The rows come from 4 hidden closed curves, with some noise, and rows from the same curve form a group. Each curve winds through 8 dimensions. The rows are also pushed far along 5 directions, which tell nothing about the answers.
In the rows, 128 means zero.
Known rows, each followed by its group:
[139 148 188  83 148 148 136  91 161 134 126 112 125 151 144 117 156]
Q264
[108 147 161 158 114 167 178  93 150 135 135 166 126 148 144 134 182]
Q264
[175 115 161  82 143 145 114 132 166  99 112 158  80 160  75 136 134]
Q179
[108  70  97 142 107  96  94 227  90 135 142 123 145 106  92 140  68]
Q179
[174 119 163  60 163 148  96 156 118 110 146 128  87 155 110 116  79]
Q535
[114 139 124 171 110 155 185 107 143  72 136 218  94 146  70 193 174]
Q264
[ 88 152  76 175  98  97 153 103 120 121 138 157 172 103 156 115  91]
Q469
[127 116 104 139 151  85 123 123 102  95 109  86 153 165 133 168  99]
Q179
[163 117 155 102 128 153  99 154 155 146 113 130 122 161 108 116 126]
Q469
[172 148 113 130 128 123  92 107 151 152  95 106 129 113 163 107 132]
Q535
[133 138 130 160 149 151 170 120 129 107 154 180  78 146 132 139 201]
Q535
[112 126  86 132 129 108 107 164  94 138 157  99 141  93 157 105 111]
Q535
[113  98 117  96  81 141  92 119 146 133  99 105 173 132 101  87  33]
Q469
[131 130 113 164 124 140 160 148 118 141 132 155 102 112 130 106 184]
Q264
[105 108 139 143 113 127 120 131 139 148 144 136 110 107 131 123 159]
Q469
[149 160 162  96  97 186 121  61 186 162  89 112 156 172 155  76 126]
Q469
[153 158 120 123 142 121 112 100 139 114 116 100 151 183 157 133 116]
Q469
[127 129 135 141 135 104 116 160 129 187 123 122 156  65 154 107 133]
Q179
[136 106  93 119 105  99  66 156 123 158 116  87 141  98 146  96  86]
Q535
[141 165 148  89  96 172  99  70 161 148 110 109 158 113 159 100  77]
Q179
[132 108 161 103 116 136  90 145 154 197 131  98 109  98 152  76 177]
Q469
[125 182 108 113 183  86 144 133 100 125 152  74 157  97 178 130 170]
Q264
[167 116 180  94 140 165 114 147 144 184 103 118 115 137 144 118 145]
Q469
[ 99 132 101 146 125 124 156 117 125  67 149 180 143 132  91 160  87]
Q179
[132  99 147 103 129 150 114 134 123 116 141 147  94 156  93 134 101]
Q179
[ 74 115  70 174 117  62 156 142  96  94 155 159 147 119 114 147 101]
Q535
[154 106 124 102 139 124  84 132 111  71 142 143  87 170  83 162  49]
Q535
[121 104 122 130  86 171 102 111 132 118 128 130 104 141 101 118 105]
Q469
[122 102 142 134 130 107 145 179 124 176 119 141 141 129 132 122 147]
Q535
[112 119 155 121 100 172 120 133 138 154 149 156 124 110 125 125 110]
Q179
[167 194 141 110 156 145 159  62 157  68 109 143 119 172 116 172 164]
Q264
[127 131 107 100 131 110 103  93 107  73 125  99 145 157 115 150  32]
Q179
[188 156 135 142 121 161 115  79 176 141  83 145  99 137 147 120 163]
Q535
[130 179  74 135 108 119 113  64 123 106 109  79 174 108 182 109  75]
Q535
[119 107 147 152  92 186 133 125 166 116 128 205 120 167  75 166 125]
Q264
[ 91 110  90 179  46 152 153 113 135 132 105 168 142 128 102 127 119]
Q469
[ 91  87 129 124 117 115 112 175 137 197 145 119 152  79 136  54 143]
Q469
[165 132 119  98 151 106  77 190 115 181 132  93 130  87 152 108 129]
Q264
[116 162 178 135 177 116 195 106 144 157 132 120 138 117 177 123 238]
Q264
[176 174 125 141 116 151 125  48 170 108  87 159 119 151 137 134 117]
Q179
[166 118 167  92 175 112 121 173 126 162 113 108 120 115 133 116 143]
Q264
[122 160  97 143 130 110  97  82 117 135 141  83 149 111 190 113 107]
Q535
[136 139 142  92 107 139 107  83 136 112  94  61 157 148 129 108  76]
Q179
[126  75 161  76 142 121  98 195 116 121 177 152  74 161  85 138 110]
Q469
[158 132 136  98 150 138 100 161 115 142 127 106 143 104 141 113  78]
Q535
[161 155 167  85 143 178 114  60 143 108 127  93  86 176 142 123 150]
Q469
[183 140 137 112  99 174 150 113 147  94  81 167  81 157  71 126 130]
Q264
[131 132 127 145 180  93 156 150 109  77 153 169 109 164 106 215 150]
Q179
[169 153 171  78  96 189 111  90 170 140  71 113 156 132 107 108  71]
Q469
[137 115 125 130 207  66 140 191  77 100 148 113 120 133 125 198 142]
Q469
[162  94 157  92 105 150  91 125 137 117 101 134  99 198  89 154  69]
Q535
[117 123 114  80 136  98  97 107 127 115 126  59 153 133 144  88  88]
Q179
[143 111 113 108 126 147  85 162 113  93 144 140 122 164  86 167  57]
Q264
[138 147 133 166 134 161 155 108 135 131 114 150 137 140 144 156 153]
Q264
[159 148  99 116 100 148 123 105 118  79 103 121 119 166 107 130  72]
Q264
[104 119 134  86  95 125 112 123 133 118 126 104 151 113  97 115  75]
Q179
[132 156 141 150 134 159 153  49 160  96 132 149 101 178 154 148 179]
Q179
[120 178 159 154  91 172 159  38 183 156  93 154 179 104 169 111 120]
Q469
[113 124 114  95 142 126 126 132 119  74 147 112 141 161  94 132  94]
Q264
[146 178  88 181  93 129 131  53 151 134  83 129 160 124 183 132 122]
Q535
[146 126 119 117 145 112 130 142 123  90 115 116 129 160  95 129 116]
Q179
[158 157 100 111 161  86 134 105 122  61 125 132 117 169 119 135  99]
Q535
[123 154 153 146 158 142 179 134 147 142 135 165 139 108 125 138 205]
Q264
[142  86 158 103 153 138  95 161 110 128 146 113  83 183 106 161 135]
Q535

New rows. What belongs after each?
[148  95 164 120 133 175 124 135 144 134 115 142  98 172  97 135 149]
Q469
[126 122  97  97  72 120  95 108 126 110 102 100 153 156 107 105  35]
Q535
[141 137 112 154 174  81 129 155 119 145 141 126 119 116 159 144 195]
Q264
[ 98 133 116 147 139 108 160  91 107  78 132 118 152 144 118 151 101]
Q179
[120 115 121 120 118  88  84 163 112 168 135  95 154  99 162 116  79]
Q264
[161 143 152 119 168 108 131 113 130 108 129 133  88 156 120 156 165]
Q179
[139  84 105  97 110 101  99 207 118 142 104 121 154 137  82 117  65]
Q469
[137 153 155  89 177 103 154 126 113 133 130  83 126  97 158 104 159]
Q264
[ 83 106 126 171  83 128 137 116 125 141 141 160 116  98 112 135 132]
Q179
[106  94  94 132 171  76 137 201  77 113 156 114 127  94 106 139 135]
Q264
[146 138 171  47 177 100 100 126 140 133 135  71 133 129 147 109 125]
Q264
[ 96 138 133 161 105 150 158  84 148 161 114 113 155 112 156  88 180]
Q535
[166 157 163 130  78 167 131  77 178 157  72 158 123 124 135 125 125]
Q264
[108 136 127 122 106 172 138 103 142 116 133 134 140 130 114 115 127]
Q264
[153 160  93 132 180  64 114 143 106 127 124  79 150 126 173 150 148]
Q264
[112  96 110 138 184  64 136 202  68  93 173 135 121 121 110 163  96]
Q264
[129  73 150 107 113 127  90 215 121 179 154 145 100 113 109  98 110]
Q264
[152 103 108 102 165  90  86 199  98 114 163 135  95 147 104 142 103]
Q179
[ 87 141 109 168 115 115 147 116 128 156 135 121 190 133 175 117 128]
Q469
[119 146 137 163  93 174 160  83 176 103 116 204 129 150  90 168 151]
Q264
[147 106 156 124 135 139 131 141 165 156 107 149 108 127 114 113 179]
Q179
[ 87  54 133 160 106 134 131 174 120 159 142 149 109 125 104 120 154]
Q179
[107 113 124 172 105 123 145 138 145 152 129 188 118  63 110 132 156]
Q264
[102 114 157 149 170 116 177 147 110 117 167 179 105 138 110 168 167]
Q535
[137 134 125 127 120 132 121 128 116 139 131 117  95  99 138 125 156]
Q469
[168 113 182  91 113 198  97 159 160 168 133 176  83 136 105 126 130]
Q179
[137 149 115 103  92 129  99  87 145 123  91  93 180 119 139  90  33]
Q264
[140 123 163 126 126 152 131 141 139 191 109 130 133 107 158 120 149]
Q469
[121 134 141 121 178 101 136 123 114 137 158 113 115 142 161 136 175]
Q179
[ 57 104  72 175  99  90 132 122 103 109 136 104 187  72 127 115  74]
Q535
[131 120 146 135  89 183 144 142 136 141 130 167 101 150 108 118 143]
Q264
[166 166 146 141  95 172 128  64 162 156  61 106 157 153 160 126 125]
Q179
[128 143  85 150 109 110 122 122 134 120 120 134 149 134 136 130 119]
Q179
[113 131 105 161  83 148 138 115 115 137 119 141 126  81 135 136 115]
Q264
[128  95 121  92 134 108  83 191 108 178 123  49 149 109 148  98 133]
Q535
[120 130 132 125  73 138 101 104 144 162  85  74 174 105 147 104  91]
Q179
[123 103 148  96 159 112 133 115 115  78 150 135  90 175 104 156 106]
Q535
[131  97 170  89  68 184  96 141 159 154 117 165 124 126  86 111  51]
Q469
[130 146 136 135 159  94 121 112 123 128 134 109 139 132 172 169 136]
Q264
[161 146 161  85 128 157  67 134 144 209 125  79 143 101 198  85 113]
Q179
[170 157 121 118 152 120 106 108 142 131 124 129 110 145 154 119 139]
Q179
[145 113 136  87 141 135 104 168 131  83 159 159  89 179  63 169 117]
Q264
[139  92 138 105  71 149 119 186 145 163 100 154 115 106  71  87 112]
Q264
[106 105 130 163 114 138 143 164 109 161 146 164 117 116 140 148 142]
Q469
[173 140 103  86 127 130  78 110 127 107 107  77 119 161 135 101  82]
Q264
[ 92 107 101 157 142  90 148 192  86 125 164 127 138 143 130 150 151]
Q264
[133 164 102 116 155  93 152  66 117  80 111  91 144 164 152 141 123]
Q469
[148 123 143  80 178  83 117 169 126 139 145 114 108 106 126 100 149]
Q469
[141 129 117 105 150 117 135 161  95  77 148 136  88 141  87 174 132]
Q264
[151 122 106 155  77 178 131 131 128 100  98 174 109 157  70 157  97]
Q469
[152 116 188  83  86 203 104 176 149 215 126 137 106 102 130  70 137]
Q264
[146 139 159  80 176 111 135 149 118 119 136  85 124 177 140 140 158]
Q264
[130 127 139 162  82 175 145 106 140 151 117 175  88 109 129 135 159]
Q469
[123 145 142 143 119 143 149 111 151 142  93 126 182 103 139 129 120]
Q179
[ 68 101  73 177 123  57 143 181  74 105 170 134 142 123 107 164 127]
Q179
[ 76 111 127 148 126 130 157 161 131 155 162 144 150 100 126  92 175]
Q264
[126  96 129 122  62 179  96 171 161 190 119 152 130 107 115  78 124]
Q179
[136 143 125 123 141 101 119 119 130 146 113 107 147 107 152 143 128]
Q535
[157  95 169  98 157 116 120 171 130 160 108 115 107 130 122 123 145]
Q264
[122 129 130 148 149 121 174 113 125  70 133 181 107 173  82 192 147]
Q179
[111 148 100 153 177  89 155 129  94  64 191 161  93 128 125 165 155]
Q264
